There are 4 ways to turn a row about zero (a turn may also mirror it). The second row of each pair is the first, turned, with some noise. The first 40 pairs use one turn. New pairs use 3 turns, one after the other, and a turn may come again.
(in the rows, 128 means zero)
Some pairs, each with its turns in order after it:
[151 128 122 137 134 136 201 117 109]
[156 174 104 130 176 125 126 148 114] -> J_337

[138 112 136 129 176 123 210 163 121]
[136 184 133 156 186 132 164 137  83] -> J_337

[ 64 151 110 175 127  86 122 124 126]
[ 68 179 142 108 103 138  99 106 142] -> J_337

[123 160 131 127 109 184 157 135 127]
[140  99 121 163 142 142  89  98 153] -> J_328

[106 116 210 210 124 128 127 107 107]
[ 72 160  74 152 188 142 166 111  90] -> J_297

[135 173 138 130 116  80  93 151 150]
[156 133 130 101 100 104 183 157 138] -> J_169

[149 125 123 139 145 133 112 130 123]
[118 101 123 145 126 136 127 133 133] -> J_297

[ 98 135 124 123 106 122 137 117 109]
[132 121 161 125 152 131 123 144 137] -> J_169

[110  75 161 118 110 112 109 136  97]
[154 143 148 128 130  93 173 103  93] -> J_328

[111  62 109 106 210  95 124 141 122]
[ 67 125 156 199 173 130 173 127 143] -> J_337

[117 158 139 109 133 135 122 165 132]
[128 128 128 159 124 127  96 134  98] -> J_328

[ 88  53  46 136 134 128 122 210 146]
[ 89 101 159 164  75 231 163  89 161] -> J_169

[121 161 119 128  70 132 147  86 131]
[123 160 145 103 188 113 129 145 158] -> J_169

[145 146 187 105 113 183  65 188 158]
[184  61 159 133  66 129 156  91  83] -> J_337

[123 146 121 181 126 102 125 128 130]
[127 146 139 175 151 148 132 122 117] -> J_297

[129 137 124 117 133 150 130 140  63]
[170 160 130 163 144 150 127 119 134] -> J_328

[138 112 137 125  83 104 120 142 125]
[135 135 155 103 109 118 130 113 160] -> J_169

[152 166 161 119 135 125 194 107 143]
[135 150 129  81 150 192 132 104 145] -> J_297

[ 84 148 138  67 142 138 135 120 130]
[102 122  88 167 100 111 126 135  91] -> J_337

[101 138 118  91 135  85 176 129  61]
[192 136 194 149 143 153  99 148 109] -> J_169

[119 107 156 134 145 122  98 111  97]
[155 130 150 133 121 130 173 141 112] -> J_328

[ 59 166  71 149 134 124 126 111 122]
[ 77 148 119 173  83 165 144 117 163] -> J_328

[ 87 133 133 114 118 132 152 160 174]
[ 86 103 100 153 123 105 108 107 104] -> J_328

[168  93  97 100 156 164 210 127 157]
[103 202 110 159 132 174  93  84  90] -> J_169

[119 112 135 164 145 124 105 110 144]
[119 135 132 130 120 149 143  98 165] -> J_337

[122 132 120  85 112 151  71 136 114]
[124  65 134 146 100 105 103 127 123] -> J_337

[ 91 133 139  84 169 107 175 147  46]
[168 140  64 109 146  97 102  78 194] -> J_297

[110 141 157  89 145  68 152 127 126]
[113 137  99 110 125 159 141 122  58] -> J_328

[134 130 142 138 143 111 113 124 144]
[118 127 132 116 121 129 155 115 139] -> J_337

[114 134 142 106 105 146 141 136 124]
[133 139 131  94 143 107 133 135 133] -> J_297

[128 106 126 142 127 134 189 153 115]
[150 134  70 128 139 111 128 103 140] -> J_328

[114 132 124 147 151  70 167  94 107]
[132 171 110 156 124 156 107  71 140] -> J_297

[ 68 114 116 157 172 131 114  96 129]
[131 166  79 176  92 125 150 139 128] -> J_297

[143  87 101 210  90 109 109 117 154]
[114 112 116 126 145 117 176  54 190] -> J_169

[200 116 111 142 126 130 210 132 112]
[179 163 121 107 211 131 138 165 116] -> J_337

[138 118 126 133 120 177 113 142  82]
[120 108 112 153 117 128  79 140 162] -> J_169

[121 135 138  46 135  99 135 148 119]
[109 158 122 134 168 148 118 122  57] -> J_328

[156 152 136 126 110 124 155 118 146]
[131 176 124 121 140 106 132 127 127] -> J_169

[126 121 126 108 112 106  72  83 140]
[ 92 142 131 134  92 114  82 150 100] -> J_297

[143 143 158 117 128 138 142 158 131]
[144 108 122  98 161 137 129 132 124] -> J_297

New pairs. What belongs after each?
[129 169 129 105 113 129 153 101 118]
[129 159 132 117 146 120 155  91 152] -> J_297 J_337 J_328

[174 129 118  89  93 113 126 138 142]
[141  97 174 147 147 114 118 161 118] -> J_328 J_169 J_337

[125  95 134 142 147 140 109 172 157]
[134 149 165 117 150 114  87 133 158] -> J_328 J_328 J_297

[106 173 131  95 181  84 100 144 107]
[167 134 197  95 113 164 142 154 110] -> J_328 J_337 J_328

[140 113 179  62 111 141 163  87 122]
[140 135 133 196 108 194 153 101 125] -> J_328 J_337 J_297

[151 113  87 131 131  52 122 113 157]
[ 65 150 130  90 129 102 155 166 101] -> J_297 J_169 J_328

[144  93 147 136 179 149 129 110 122]
[140  87 120 147 147 136 119 101 171] -> J_337 J_297 J_328

[137 171  93 142  52 143 150 132 135]
[125 176 126 174 183 143 109 163 155] -> J_297 J_297 J_328

[ 98 123 109 178 145 138 106  93 116]
[129 147 112 178 137  85 140 132 103] -> J_297 J_297 J_169

[ 59 119 156 126 151 210 134 138 141]
[ 75 176 151  63 186 121 120 133 139] -> J_169 J_297 J_337

[168 141 120 104 182  91 110 154 115]
[140 135 166 134 112 176 119 182 104] -> J_169 J_169 J_297

[181 142 112 134 134 129 151 152 149]
[101 102 176 142 132 111 121 123 140] -> J_169 J_328 J_328

[130 115 138 116 122  82 151 144 156]
[127  87 142 148 100 129  95 144 122] -> J_297 J_169 J_297

[ 93 145 132 163 175  95 146 120 140]
[109  82 105 139 145 105 126 179 136] -> J_328 J_337 J_297

[108 118 125  69 129 128 145 127 137]
[ 88 107 107 149 151 152 142 123 129] -> J_169 J_328 J_297

[133 139 162 115  81 161 156 176 127]
[ 95 146 133  91 125 137 171  95  82] -> J_328 J_337 J_169

[135 117 133 128 133 124 191 115 104]
[104 118 119 142 128 158 145  91  91] -> J_328 J_328 J_337

[142 159 109 132 115 112 129 115 116]
[168 132 128 133 126 104 124 141 125] -> J_328 J_169 J_297

[146 147 130 125 123 114 210 138 105]
[110 127 155 171 165 109  91  78 134] -> J_297 J_297 J_328

[129 118 110 136 102 132 155 139  87]
[133 127 136 135  87 103 118 140 162] -> J_337 J_328 J_169

[147  90 129 111  82 126 117 117 109]
[161 126 132 115 168 122 146 131  86] -> J_297 J_169 J_328

[139  96 127 133 124 159 109 106  94]
[134 126 120 155 118 181 132 129 145] -> J_169 J_337 J_337

[131 130  80 149 123  84 110 121 152]
[ 93  96 114 159 159 155 139 107 132] -> J_169 J_328 J_337

[128 112 130 127 129 135 114 109 130]
[131 128 129 118 155 117 131 131 130] -> J_297 J_328 J_169

[ 46  99 125 114 122  46 176 114 142]
[143 138 149  80  85 162  63 108 213] -> J_337 J_328 J_337

[137  89 124 173 145 156 186 123 122]
[104 111  80 162 163 177 122 131 144] -> J_297 J_328 J_337

[137 100 117  60  99 136 115 127 113]
[123  89 143 116 147 107 182 117 161] -> J_328 J_328 J_297

[126  87 161 144 126  88 125 169 143]
[144 119  62 113 120 127 121  93 139] -> J_297 J_169 J_169

[123 207 132 127 157 118 132 136 118]
[ 90 120 187 116  87 146 113 147 129] -> J_337 J_297 J_328

[118 137 117  74  95 129 123 131 210]
[121 173 128 125 184 138 173  72 158] -> J_328 J_328 J_297

[157 161 166 148 119  46 143 210  85]
[162 146 178 137 164 159 171 139  23] -> J_297 J_328 J_337

[108  46  80 168 147 118 183 148 119]
[ 86 180 111  72 149 189  89 124  90] -> J_297 J_328 J_169

[133 128 125 143 140  86 132 157 125]
[134 157 152 137 127 118 141 135  92] -> J_328 J_337 J_328

[ 87 127 126 149  67  97 141 145 156]
[121 103 108 172 132 110 193 128 108] -> J_328 J_169 J_337

[135 138 172 132  99 168  73 125 121]
[ 75 114 158 103 154 171 125 135 106] -> J_337 J_169 J_328

[130 146  89 106 149 145 123 135 110]
[152  98 130 137 147 138 164 126 137] -> J_328 J_297 J_297

[135 119 131 124 135  87 132 127 107]
[127 130 110 142 102 116 145 151 137] -> J_328 J_169 J_169

[160 128  88 113  48  96 116 127 135]
[133 115 157 123 105  80 141  80 190] -> J_169 J_337 J_297

[147 134 152 112 138  86 116 103 145]
[159 108 131 149 112 107 141 104 160] -> J_328 J_337 J_169

[117 166 110 144 124 203 121 183 120]
[172 133 123  93 202 134 140 135 168] -> J_297 J_297 J_328

[131 124 172 125 121 116 121 124 178]
[144  97 161 121 154 102 117 106 110] -> J_337 J_337 J_337

[123 133 123 207  99 127 102 113 131]
[114 138  75  91 157 105  87 123 152] -> J_328 J_297 J_297

[129 139 130 142  97 133 152 147  88]
[128 154 103 162 148 101 129 109 136] -> J_297 J_328 J_328

[164 123 125 148 128 176 120 111 104]
[179  98 114 100 128 120 119 134 119] -> J_337 J_328 J_297

[154 134  96 153 112 122 114 146 121]
[149 165 130 127 123 149 131 133 162] -> J_169 J_169 J_297

[139 199 128 134 141 187 145 145  46]
[127 193 132 115 150  86 167 102 216] -> J_297 J_169 J_297

